There are 3 ways to turn a row about zero (a turn may also mirror it). The second row of each pair is the first, turned, with some noise. The first 27 pairs use one turn. New pairs use 3 turns, one after the other, and a turn may come again.
Known pairs, each followed by its turns in order:
10, -10, 14, 2, 30, 18, 20, 0
-4, 23, -8, -11, -24, -23, 13, -4
j400

7, 1, -1, 1, 11, -2, 2, 12
1, 0, -8, 4, -11, -9, -7, 0
j400

-2, 17, 0, -18, 5, -9, -8, -42
-27, -24, -20, -3, 2, 5, 23, -15
j205

14, -19, 6, 3, -6, 1, -1, 12
5, 0, 6, 16, -3, -16, 5, -14
j400

42, 13, -11, 10, 13, -1, -42, 4
-28, -12, 23, -25, 6, 15, -37, -23
j205

-6, 2, -17, 5, 5, -14, 4, -29
7, -5, -7, -25, 20, -4, -3, 14
j400

3, 3, 5, -1, 7, 32, -12, -10
13, -4, -16, -17, -5, -1, -13, 20
j394

-1, 2, -7, 0, 30, -14, 13, 42
-10, -7, 19, 13, 21, 29, -26, -22
j394

12, 7, 3, -2, -1, 1, 13, 0
-3, 8, -12, -2, 4, 9, -4, 2
j205

-1, -3, -10, -15, 1, -24, 4, 0
-2, -3, 12, 15, 15, -13, 6, -10
j394

11, -2, 10, -2, 14, -2, -8, -2
19, -2, 5, -3, 2, 7, -1, -2
j394

-3, -4, -16, 12, 3, -5, -2, -6
6, 4, -9, -2, 16, -5, -6, 6
j400

-11, -3, 1, -4, 22, -11, -26, -42
16, 4, 18, -23, 11, -7, 3, 44
j400

-7, 1, 6, 18, -6, -9, 19, -18
-5, 8, 5, -25, 17, -4, -9, -12
j400

-4, -8, 3, 7, 10, -2, 1, 18
8, 10, 7, 0, -14, -7, -9, 4
j205

-10, 11, -33, 14, 2, 24, -5, -21
-23, -14, 22, 25, 10, 17, 12, 9
j205

-2, -11, 15, -14, 42, 4, -8, 13
22, -17, 18, -6, 21, 22, -18, 11
j394

-13, -13, -30, -2, 7, -9, 29, -23
-7, 19, 2, 26, -6, 13, 38, -10
j205

-6, -8, 21, 14, -2, -6, -2, 3
-3, 10, 21, 2, -1, -7, -11, -7
j400

16, -19, -13, -3, -3, -11, -14, -3
16, 23, 8, 12, 7, -11, -3, -1
j394

-17, -10, 14, -1, -3, 42, 29, -5
-19, -21, 3, -7, -31, 4, -12, 34
j394

9, -3, -18, 4, 3, 38, -8, -8
-8, -11, 26, -2, 7, 28, 2, 20
j205

-28, 1, -12, 7, 31, 13, -7, 22
-13, -7, -10, 2, 28, 28, -24, 15
j394

2, -4, 11, 22, -42, 42, -6, -8
10, 31, 17, 13, 20, 32, 25, -31
j400

5, -6, 1, -6, 16, -42, 34, 35
-12, -10, 42, 25, 13, 19, -5, -35
j394

12, -27, 0, -11, 3, -6, -24, 1
10, -6, 19, -27, -6, 0, 5, -19
j205

10, -6, 15, -16, -7, 10, 15, 18
17, 16, -12, -19, 6, 3, -1, 17
j205

New pairs. What belongs after each?
0, -7, 9, -9, -7, 18, 14, -4
-11, -1, 9, 7, 17, -12, -2, -11
j400 j394 j400

-20, -2, 1, -22, 19, -6, 8, 36
-33, -29, -12, -1, 11, 19, -7, 0
j400 j394 j394

-12, 11, -3, 0, -1, 4, 13, -26
-26, -15, -11, 6, -5, 6, -3, -7
j400 j205 j400

17, 5, -17, -15, 2, 13, -2, 5
2, 23, -7, -11, -19, 8, -3, -2
j400 j205 j400

-18, -4, -18, -1, -11, 7, -4, 15
0, 19, -15, 19, 4, 8, 2, 6
j400 j394 j400

-18, 10, -6, -6, 42, 10, -5, 9
-44, -7, 7, -13, -2, 8, -3, 12
j205 j394 j400

13, 7, 42, 0, -4, -9, -10, 0
13, -15, 10, -21, -31, 0, 14, 9
j400 j400 j394

-1, 25, -21, 8, 1, 17, 3, -24
-38, 4, -5, 10, -18, 16, -2, 4
j400 j205 j400

42, -26, 42, -26, -3, -1, 10, -7
38, -29, -37, -13, 12, 26, 15, -18
j394 j400 j205

5, -31, -6, 7, -4, 1, -3, 5
8, 0, -16, 13, 0, 1, 21, 12
j205 j205 j400

-6, 10, -8, 11, 4, 9, -16, -1
-5, 5, 10, 17, -10, 7, -5, 9
j400 j205 j400

27, -1, 15, 1, -5, 3, 8, 3
20, -17, -4, 9, -5, -2, -3, 13
j205 j394 j400

-17, -2, 32, -6, 22, -10, -10, 0
6, 1, -3, -37, -20, -12, -2, 8
j205 j205 j400

1, 18, -1, -8, 10, 16, -15, 7
-16, 7, 3, -4, 2, 22, 9, 8
j205 j400 j394

-3, 3, -4, 28, 24, 5, -1, -1
7, 6, -32, -12, 1, 8, -6, -7
j394 j400 j400

3, 1, -6, 13, -6, -26, -7, -1
15, -8, 13, -13, 6, -1, -13, -12
j205 j400 j394

-23, 3, 0, -9, 10, 7, -21, -16
-17, -8, 8, -16, -9, 22, 13, 1
j205 j394 j394

18, 12, 6, -19, -3, -5, 1, -8
11, 7, -17, 10, -9, 15, 11, -5
j400 j400 j205

-24, 19, 3, 21, 5, 0, -2, -9
21, -6, -15, 0, 18, 22, 7, -7
j205 j400 j394

-2, -35, 8, -23, 10, -6, 0, -13
24, -20, -18, -17, 9, 16, -10, -7
j400 j205 j400

-42, -15, -19, 42, -2, 7, 5, 23
-36, -7, -49, -15, 15, 19, -22, 5
j394 j400 j394

-9, -1, -18, 0, -2, -35, 19, 3
6, -12, -6, 12, -18, 8, 24, 26
j205 j400 j400

-5, 37, -8, 27, 9, 0, 38, -5
10, -11, 13, 7, -43, 39, 3, 4
j394 j205 j394

25, 25, 33, -42, -17, -27, 9, 10
13, -45, 25, 14, -28, 31, 21, 6
j400 j400 j394

23, -20, 13, -42, 13, 20, -5, 3
34, -29, 14, -15, -17, -15, 4, -18
j394 j394 j394

-26, 9, 1, 1, -2, 4, 21, 5
-22, 4, 19, 10, -3, 14, 10, -6
j400 j205 j394

-15, -3, 16, -11, -6, -6, 2, 3
-20, -9, -14, 5, 1, 5, 2, 1
j205 j205 j205

2, 1, 24, -26, 7, -18, -9, 14
11, -5, 19, 10, -16, -21, 12, -23
j394 j394 j400

2, 2, 15, -6, 25, 10, 26, -42
-12, -8, -22, -39, -14, 9, 23, -21
j394 j394 j394

-6, -6, 28, 0, 27, 22, -4, -3
-24, -10, 9, -20, 17, -2, 19, 11
j400 j394 j400

